There are 3 ways to turn a row about zero (a turn may also mirror it). The second row of each pair is the first, turned, with some noise. The first 27 pairs use one turn. New pairs use 2 turns, one after the other, and a turn may come again.
In the rows, 128 means zero.
Known pairs, each followed by its turns in order:
[100 107  96  89 136  87 100 115]
[ 81 111 157 120  92 167 143 116] | (0)

[151 139 112 115  97 164 161  93]
[162 157 105 123 105 108 166 102] | (0)

[128 164  86 175 136 161 136  76]
[115  85  83 168  98  99 152 158] | (2)

[136 143 134 138  93  77 165  96]
[118 133  99 170 141 139 144  70] | (0)

[152  76 106 137 136 159 122  90]
[146 132 106  61 152 116 145 139] | (1)

[158 157 119 149 111 158  82 142]
[145 177 123 145 115 111 175 127] | (1)

[128 102 167 178 125 130  76 148]
[105 179 154 177 101 144 109 109] | (2)

[119 156  91 148 166 164 117 159]
[ 95 152  67 124 122 103 120 148] | (2)

[136 125 155 150 121  88 137 111]
[121 131 128 163 159 141 119 100] | (0)

[132 143  94 146 171 102 126 150]
[116 122 112 144  98 151  80 148] | (0)

[110 119 151 172 175 121  88 137]
[135 102  74 155 105 101 142 160] | (1)

[133 106 150 166 148  82  82 169]
[112  97 102 170 122  64 149 141] | (1)

[107 135 176 157  95  95 125 157]
[ 70 113 131 172 118 124 147 141] | (1)

[139 170 135 173 161 159 149 156]
[152 115 127 140  56 145 162 122] | (1)

[ 79  82 157 148 104 163  81 162]
[144 199 144 187 152 124  91 126] | (2)

[ 90 152 112 115  87 108  90 152]
[111  55 120 122 125 135 155 130] | (0)

[161  76 139 107 103  76 147 106]
[175 101 176 106 111 148 127  83] | (2)

[107 119 144 168 158 153 106 119]
[140 118  82 128 109 133 149 164] | (1)

[168 119 110 138 113 132 169 177]
[134 157  66 135 138 139 135 164] | (0)

[106 119 139 122  92  89 125 133]
[130 116 162 139 158 127 121  92] | (2)

[112 137 147 110 144 142 119 153]
[117 162 126 117 150 132 129 145] | (2)

[162  99  84 141 102 101 161 131]
[155  86 108 114 104 132 101  80] | (2)

[120 122 168 108 108 102  82 159]
[ 98 128 109 186 164 112 138 117] | (1)

[114  77 156 171 110 177  97 180]
[141 200 119 183 125 156  78 123] | (2)

[154 140 157 108 146 149 148 154]
[138 110 122 139 118 150 146  78] | (1)

[112 124 116 120 163  94 108 136]
[ 95 113 144 127 113 155  99 130] | (0)

[103 180 129  85 166  87 105  96]
[105  91 147  96  99 146  85  66] | (0)

New pairs. What belongs after each?
[ 96  82 103 128 132 170 128 130]
[ 90 102 165 168 120 138 128 118] | (0) (1)

[144 119 109  90  96 169 110 142]
[116 160  76  94 129 132 144 124] | (0) (0)

[105 105 105 110  82  83 175 162]
[144 177 191 122  92 154 111 108] | (2) (0)

[129 116 130 130 176 124 132 112]
[130 131 133 128 108 163 158 139] | (1) (0)

[130 142 149 164 125 164 175 152]
[143 129 144 147  99  65 102 124] | (0) (1)

[173  97  86  77 126 132  90 163]
[141 140  83  64 127  92 162 157] | (0) (0)

[121 123 117 161  88 102  88 166]
[113 158  78 136 120 112 111 174] | (2) (1)

[ 92 157 121 101 172 100 147 146]
[132 155 118 150 177 125 103 171] | (0) (1)

[145 164 112 124 136 144  88 163]
[ 97  68 139 111 119 128 129 135] | (2) (0)

[107  81 107 106 161 168 129 173]
[139 203 132 129 137 156 111 162] | (1) (0)

[ 85 138 117 150 131 154 126 169]
[144 150  99 142 166 120 125 169] | (1) (0)

[130 101  96  84 156  85 154  82]
[173  90 163  74 121 164 138 116] | (2) (2)

[146  94  78  77  85 131 167 130]
[138 139 202 110 112 179 110 131] | (0) (1)

[110 175 104 120  94  87  84 153]
[115 102  77 157 142 114  81 168] | (2) (1)

[168 169  85 159  91 138 134 119]
[141  82  99 131  76 136  86 114] | (0) (2)

[ 78 173 101 156 148 171 177 150]
[142 135 127 153 128 198  59 155] | (1) (2)

[ 99 120  98 114 112 108 136 170]
[113 169 142 141 108 163 141 111] | (1) (2)

[137 160 156 143 120 138  88 131]
[145 152 146 105  84 141 123 127] | (0) (2)

[144 152 133 114 177 114 106 175]
[134 102 158  78 116 145 144 166] | (0) (0)

[ 96 111 139 156  83 179  90 137]
[114 139  51 108 153 161 139 124] | (1) (2)

[132 179 129 128 135  84 141  81]
[100  67 137 105 156 154 114 142] | (2) (1)

[ 79 119 117 142  96 105 172 138]
[137 120 100 157 144  98 156  77] | (0) (2)

[170 177 157 159 164 124  86 156]
[ 85 159 185  88  99 106 122 154] | (1) (1)

[113  99 109 104  80 144 128 113]
[111 148 152 115  75 141 115 112] | (2) (2)

[169 176 144 153  94 145 115 156]
[139 130 106  85  65 120 103 119] | (0) (2)

[157 123  89 164 105 156 165  86]
[167 116 117 148  89 123  74  92] | (2) (2)

[142 116 161  89 147 164 120 137]
[162 134 118  71 117 132 123 130] | (1) (1)

[138  90  95 132 102 132 155  90]
[145 127  79 161 132  93 126 102] | (0) (0)

[ 84 179 133 131 159 178 122 133]
[ 89 105  81 137 100 113  85 158] | (2) (0)

[114 177 101 126 163 141 156 162]
[135 159 155 147 172  83 116 146] | (0) (1)

[ 97 101 141  77  86 168 166  98]
[114 158 109  79  65 172 111 125] | (2) (2)

[ 89  80  78 121 173 105 155 153]
[ 96  50 114 132 140  82 149 143] | (0) (0)

[ 94 161 173 123 160 143 149 179]
[108 143  65 109 155 110 161 166] | (2) (2)

[105 150 178 143 106 110 173 178]
[186 119  88  99 104 170 126 152] | (2) (1)

[140 168 166 165  90 117 105 164]
[126 176 155 138 104 161 102 177] | (0) (0)

